There are 4 nested groupings, the coarsest first. Each group lies inside one group of the grouping before and may be the whole of it. The rows also spread widely along 11 directions, which tell nothing about the answers.
(in the rows, 128 means zero)
Known rows, each followed by its group in each grouping:
[146 132  99  98 143 150 130 141 149 149 132 125 154 107 122 140 144 140
 109]	J152 J899 Gegal Vilur
[135 119 111 136 118 130 134 116 100 175 102 131 126 116 121 124 102 140
 109]	J303 J539 rad lud
[ 79  82 144 133 145  76  88 129 173 141 157 119 104 146 104  85  91  86
 123]	J275 J211 kire Vup
[126 119 102 136 174 161 191 139  76 143  99 155 158 111 143 140 102 113
 135]	J275 J574 tet fozo
[118  98 172 165 139 101 125 164 151 147 169  79 105 134  97 120  88  60
 141]	J152 J43 tofa pinu
[137 108 114 128 138 137 117 124 136 122 175  92 137  83  87 129 102 113
  71]	J152 J43 tofa kedag
[143 117 113 120 143 143 141 120 134 159 148 107 150 111 109 146 108 107
 113]	J303 J539 rad Naro
[142 109 117 113 103 109 131 158 102 145  95 141 102  92 125  79 114  99
  81]	J275 J574 tet Vegen
[126 147 145 129  84  85 107 137 161 106 165 109 105 100 101 116 122 103
 125]	J303 J495 rop kodud
[ 85 145 106 171  71 120  96 102 157 177 192  74 113  76 100 133 120 163
  88]	J152 J699 Fisek Mot
[ 83 106 104 137 156 129 164 140 114 123 123 156 128  95 143  82  97  72
 111]	J275 J574 kuvu nolom
[163 115 103 107 124 122 131 126 106 171 125 136 132 148 158 120  86  79
 144]	J152 J699 det suv
[142  99 151 107 149 107 148 171 140 132 110 146 122 116  97  96 121  70
  82]	J152 J337 Sevud tedo
[155 102 123  77 156 124 146 116 107 160 115 163 141 138 115 146  76  67
 140]	J303 J495 pera lek
[139 161 111 104 112 125 122 123 149 124 137 133 144 105 117 148 142 143
 138]	J303 J539 Gol niti
[ 76  89 145 135 170 129 124 145 157 160 143 120 123 107  87 130 104  84
 124]	J152 J337 Losin lekim
[135 111 145 140 162 130 137 162 110 104 123 121 131 117 113 124 105  99
 141]	J152 J43 kodo Tavi
[ 62 134 119 134 108 116 105 138 142 160  89 167 100  95 124 102 134 158
 129]	J152 J43 retu Kelis
[137 128 120 163  94 117 168 120  77 171 132 119 109  93 123 121  79  96
  86]	J152 J337 Losin sib
[165 128 140 137  97 111 118 156 104 142 126  83 115 109 107 133 125 139
 129]	J275 J211 bug Teru
[126 147 131 148 101 119 141 133 117 153 107 128 121 105 107 137 133 164
 116]	J303 J495 Gobo pena
[121 156 131 142 152 107 156 120 116  62 143 163 151 126 114 142 102 130
 140]	J152 J43 kodo Fub
[140 137 117  86 105 106 133 131 126 158 112 156 125 108 122 131 116 103
 127]	J275 J960 zota Mas
[109 115 114 110 119 129 110 146 144 158 119 119 121  87 112 114 139 138
 111]	J275 J211 Gulab miv
[161 123 178 127 140  97 126 166 119 117 127 109 128 140  77 163 111 111
 169]	J275 J960 gopu gar
[120 115 134 141 147 114 127 130 130 131 145 113 137 113  80 139 112 142
  99]	J275 J574 Geg tifi
[154 153 130 139 102  98 162 145 125 141 131 125 132 122 126 125 120 121
 111]	J275 J960 zaka Rupa
[124 161 151 176 108 116 162 155 106 152  83 133 120 120 109 137 147 193
 130]	J303 J495 pera Zilo
[ 86 149  83 138  86 100 130  84 147 199 165 136 121 128 152 117  95 122
 120]	J275 J574 kuvu Gatu
[162  87 182 126 164 132 136 179 117 155 145  66 134 119  68 183 104  76
 168]	J275 J211 bug supet
[132 125 117 121 153 132 182 123 121 145 137 149 150 124 134 134  93  71
 128]	J303 J495 rop kodud
[ 69  81 153 116 155 127 112 151 160 196  97 142 107 103  75 121 122 115
 116]	J303 J495 pera lek
[109 157 142 170 128 107 150 155 127 109 117 143 133 130 121 123 139 158
 137]	J152 J699 Fisek Mot
[102 132 110 153 156 146 165 137 105 110 115 141 140 114 158 113 110 106
 163]	J303 J495 Gobo pena
[171 142 139 120 145 102 111 176 151  94 109 114 147 165 121 118 168 181
 145]	J275 J211 kire Vup
[132 160 152 135  84  80 103 145 140 104 139 128 108 116 103 132 130 135
 149]	J152 J699 det suv
[123 153 122 148  96 102 167 134 131 177 128 133 125 121 138 121 119 118
 117]	J275 J960 zota Mas
[172 111 128 118 133 106 132 159 118 124 103 123 131 128 111  97 134 146
  77]	J275 J211 kire Vup
[136 136 102  78 146 139 125 107 145 163 129 150 158 130 118 166 121 135
 149]	J303 J495 pera Zilo
[181 150 144 107  76  96 127 156 111 171 126 108 108 122 120 152 117  98
 162]	J275 J574 Geg tifi
[120 120 134 152 100 116  93 154 100 137 126  91  95 109 129 118 106 117
 177]	J275 J574 tet fozo
[136 157 151 126  94 138 122 193 123 139  81 116 109  60  89 148 183 175
 132]	J152 J337 Losin lekim
[126  98 144 179 173 106 134 174 103  89 101 120 126 167 136  76 110 126
 139]	J275 J574 tet fozo
[160 139 187 143 139 104 156 195 127 140  91 130 125 144  91 150 142 135
 146]	J152 J43 kodo Fub
[153 170 147 175  89  84 166 139 109 189  95 134 128 164 106 149 139 211
 106]	J275 J574 kuvu Gatu
[ 99 147 121 151 117 110 137 137 132 119 132 139 119 110 135 105 120 117
 128]	J152 J337 Losin sib

New rows, each followed by its group in each grouping:
[101 130 137 166 137 118 172 131 117 136 120 141 129 106 112 120 104 113
 113]	J303 J539 rad lud
[172 103 154 132 128  98  91 126 147 172 182  67 134 164  71 165  91 118
 120]	J152 J699 Fisek Mot
[165 166  99 122 114 107 157 111 109  99 140 159 154 132 143 130 111 132
 114]	J152 J699 det suv
[123 146 121 102 113 124 111 154 174 159 125 127 127 104 113 134 161 149
 124]	J152 J899 Gegal Vilur
[124 107 144 121 148 116 104 152 150 126 135 115 124 119  88 129 122 120
 124]	J152 J899 Gegal Vilur
[ 74 131 120 140 113 113  99 121 137 177 105 155 114 122 114 124 125 175
 134]	J152 J699 Fisek Mot
[117 136 132 118 145 120 139 136 134 159 120 156 142 146 124 155 115 118
 170]	J152 J699 Fisek Mot
[121 106 105 164 128 130 122 125 100 162  90 122 120 131 134  84 114 172
  88]	J303 J495 Gobo pena
[126 102 120 115 146 159 142 145  82 189  60 149 124 111 131 136 112 125
 153]	J303 J495 Gobo pena
[117 148 155 152 101  76  96 153 114  91  90 137 101 130 104 112 141 195
 154]	J275 J211 kire Vup
[126 140 120 145  88 117  96 143 146 185 133  96 113 128 135 125 136 152
 145]	J152 J699 det suv
[145 112 120  94 111 135 144 133 134 207 141 116 121 107 131 142  94  47
 141]	J303 J495 rop kodud
[146 142 129 137 117 114 131 137 140 182 137 103 140 145 113 154 126 153
 138]	J275 J960 gopu gar
[136 132 135 103 121 119 141 151 129 155 106 141 130  95  97 143 135 125
 117]	J275 J960 zota Mas
[132 150 143 125 123 116 137 166 142 131 132 130 130 126 130 143 134 100
 179]	J152 J699 Fisek Mot
[149 123  93 131 107 131  91 129 101 126 129  92 124 111 144 104 113 141
 133]	J275 J960 zota Mas
[115 121 158 138 143 117 120 182 132 131  95 136 118 129 111 121 139 127
 162]	J152 J699 Fisek Mot
[163 127 137 137 147 135 159 123 111 139 147 106 156 125  88 175 103 131
 120]	J303 J495 rop kodud
[109 115 126 132 116 113 145  77 108 188 150 139 123 109  86 163  60 104
 109]	J303 J495 rop kodud
[105 137 104 120 159 141 155 148 177 175 153 120 158 145 171 129 131  80
 181]	J275 J960 zota Mas
[160 137 135 109 129 109 117 139 143 156 132 126 137 157 116 154 116 123
 153]	J152 J43 retu Kelis
[ 82 146 107 146 133 123 117 119 150 176 128 129 138 155 154 135 125 157
 188]	J275 J960 zota Mas
[144 120 135 134 133 104 117 138 130 138 127 121 127 146 108 122 112 135
 116]	J152 J899 Gegal Vilur
[127 116 154 138 122 106 119 144 141 186 141  97 120 131  79 158 113 132
 130]	J275 J574 tet Vegen
[168 132 138 110  77  67  86 135 127 135 135 111 101 144 119 109 103 105
 139]	J275 J960 zota Mas
[133  85  87 101 182 139 138 104  93 146 118 151 155 144 145 119  74 102
 128]	J275 J211 kire Vup
[125 158  83  91 134 137 143 101 117 116 140 160 160 105 147 155 110 117
 163]	J275 J960 zota Mas
[159 120 136 136 161 137 183 156 135 174 145 111 154 144 126 151 104  72
 128]	J152 J43 retu Kelis
[158 152 173 163  88  92 117 185  97 141  78 118 100 146 113 133 143 171
 169]	J152 J699 Fisek Mot
[ 96 147  98 139  78 148 158 122 120 176 158 117 117  25 114 139 117 105
  84]	J152 J699 Fisek Mot
[127 122  85 110 161 162 171 146 138 173 126 134 162 103 147 122 135 109
 102]	J275 J574 Geg tifi
[149 153 121 137 117 101 137 145 125 103 141 121 134 131 137 117 124 124
 140]	J275 J574 Geg tifi
[113 120 119 138 139 143 142 124 108 156 123 129 133  90  96 149 109 144
 104]	J152 J899 Gegal Vilur
[140 158 110 175  94 123 147 146 105 134 131 108 125 119 162 109 125 140
 135]	J152 J699 det suv
[139 127 108 139 109 133 137 138  97 167 119 112 123 104 132 127 112 134
 120]	J275 J574 tet fozo
[132 136 117 152 117 131 125 140 135 149 156  93 134 120 134 132 120 123
 141]	J152 J699 det suv
[161  95 133 117 161 152 118 187 133 125 117  91 138 109 107 109 145 110
 107]	J152 J337 Sevud tedo
[ 90 114 161 167 123  88 140 153 115 142 100 148  93 129 111  90 102 102
 124]	J152 J337 Sevud tedo
[128 135 145 148 121  89 134 133 125 123 145 116 123 134 109 133 105 126
 143]	J275 J211 kire Vup
[172 106 106 120 167 168 178 153  82 123 105 127 156  81 110 129 118 121
  63]	J152 J899 Gegal Vilur
[111  71 138 135 179 122 119 155 118 142 115 121 122 134 108 100  93  88
 128]	J275 J574 Geg tifi
[ 80 159 141 173 100  85 106 150 140 111 125 138 101 143 150  98 128 137
 191]	J152 J699 Fisek Mot
[100 131  97 116 104 129 147 120 144 195 135 132 124  79 127 123 125 125
  91]	J275 J211 kire Vup
[106 140 121 107 153 155 111 170 177  89 143 113 147  68  97 139 175 146
 131]	J152 J899 Gegal Vilur
[137 109 109 103 147 153 105 162 150 134 101 116 138 101 118 102 160 149
 102]	J303 J495 Gobo pena
[ 93 121 116 137 156 127 132 122 149 123 133 139 141 123 120 114 119 130
 124]	J303 J495 Gobo pena
[123 132 155 170 101  65 111 132 139 103 147 109 111 121  67 105 117 167
  69]	J275 J960 gopu gar
[114 122 144 146 137  87 145 142 126 112 125 141 126 132 110 106 110 119
 116]	J275 J211 bug supet
[121 148 143 147 141 120 145 149 142 114 142 127 146 118 100 154 135 140
 141]	J152 J699 det suv
[110 101 117 132 167 145 145 133 139 178 136 110 152 122 110 144 117 131
 121]	J275 J211 Gulab miv
[128 147 127 115  80  98 129 143 114 172 111 143  99 107 135 126 114 102
 154]	J275 J574 Geg tifi
[ 91 143  90 131 169 130 150 160 153  99 115 163 151 150 193  74 146 111
 169]	J275 J574 kuvu Gatu
[ 99 118 115 139 162 123 123 120 114  92 122 153 136 122 119 115 102 139
 130]	J152 J899 Gegal Vilur
[127 127 130 121 145 123 174 144 149 179 108 152 142 137 125 126 127 107
 112]	J303 J495 Gobo pena
[142 116 129  96 163 122  79 115 153 144 157 116 157 168  96 182 106 136
 183]	J152 J699 det suv
[132 147 135 131 133  87 181 115 114 110 134 174 145 123  91 144  99 125
  88]	J275 J574 tet fozo
[174 116 120  96 105 128 114 151 153 228 129  93 124 131 118 141 131 117
 108]	J152 J899 Gegal Vilur
[ 82 103 156 130 181 127 141 152 154 134 113 150 134 123  89 134 121 110
 144]	J303 J495 rop kodud
[113 121 140 152 130 110  94 156 160 132 142  94 116 131 107 106 136 139
 124]	J152 J337 Losin sib
[122 126 142 129 103 112 138 156 110 157 109 130 105  83  94 130 122 118
 115]	J275 J574 kuvu Gatu
[ 89 101 155 177 168  93 162 158 135 153 123 129 125 173 139  95  97  88
 153]	J275 J211 bug supet
[118 164 112 120 116 116 172 132 125 110 116 176 134 108 155 115 123  99
 146]	J303 J495 rop kodud
[ 96 124 134 149 136 123 128 135 150 139 135 117 127 110 104 123 122 126
 128]	J303 J539 rad Naro
[136 113 100 118 124 119 133 120 113 167 132 128 131 126 147 111  85  91
 123]	J275 J960 zaka Rupa
[136 142 104 137 136 113 110 135 151 123 123 119 151 154 134 104 150 189
 113]	J275 J960 zota Mas
[134 118 133 136 120  89 113 123 156 174 151 107 129 154  99 125 107 135
 103]	J275 J960 gopu gar
[ 84 119 101 129 140 158 132 154 158 179 124 126 127  87 140 105 139 118
 114]	J152 J43 tofa kedag
[156 139 156 139 116  90 171 133 122 168 114 144 130 153  99 146 107 124
 112]	J303 J495 rop kodud
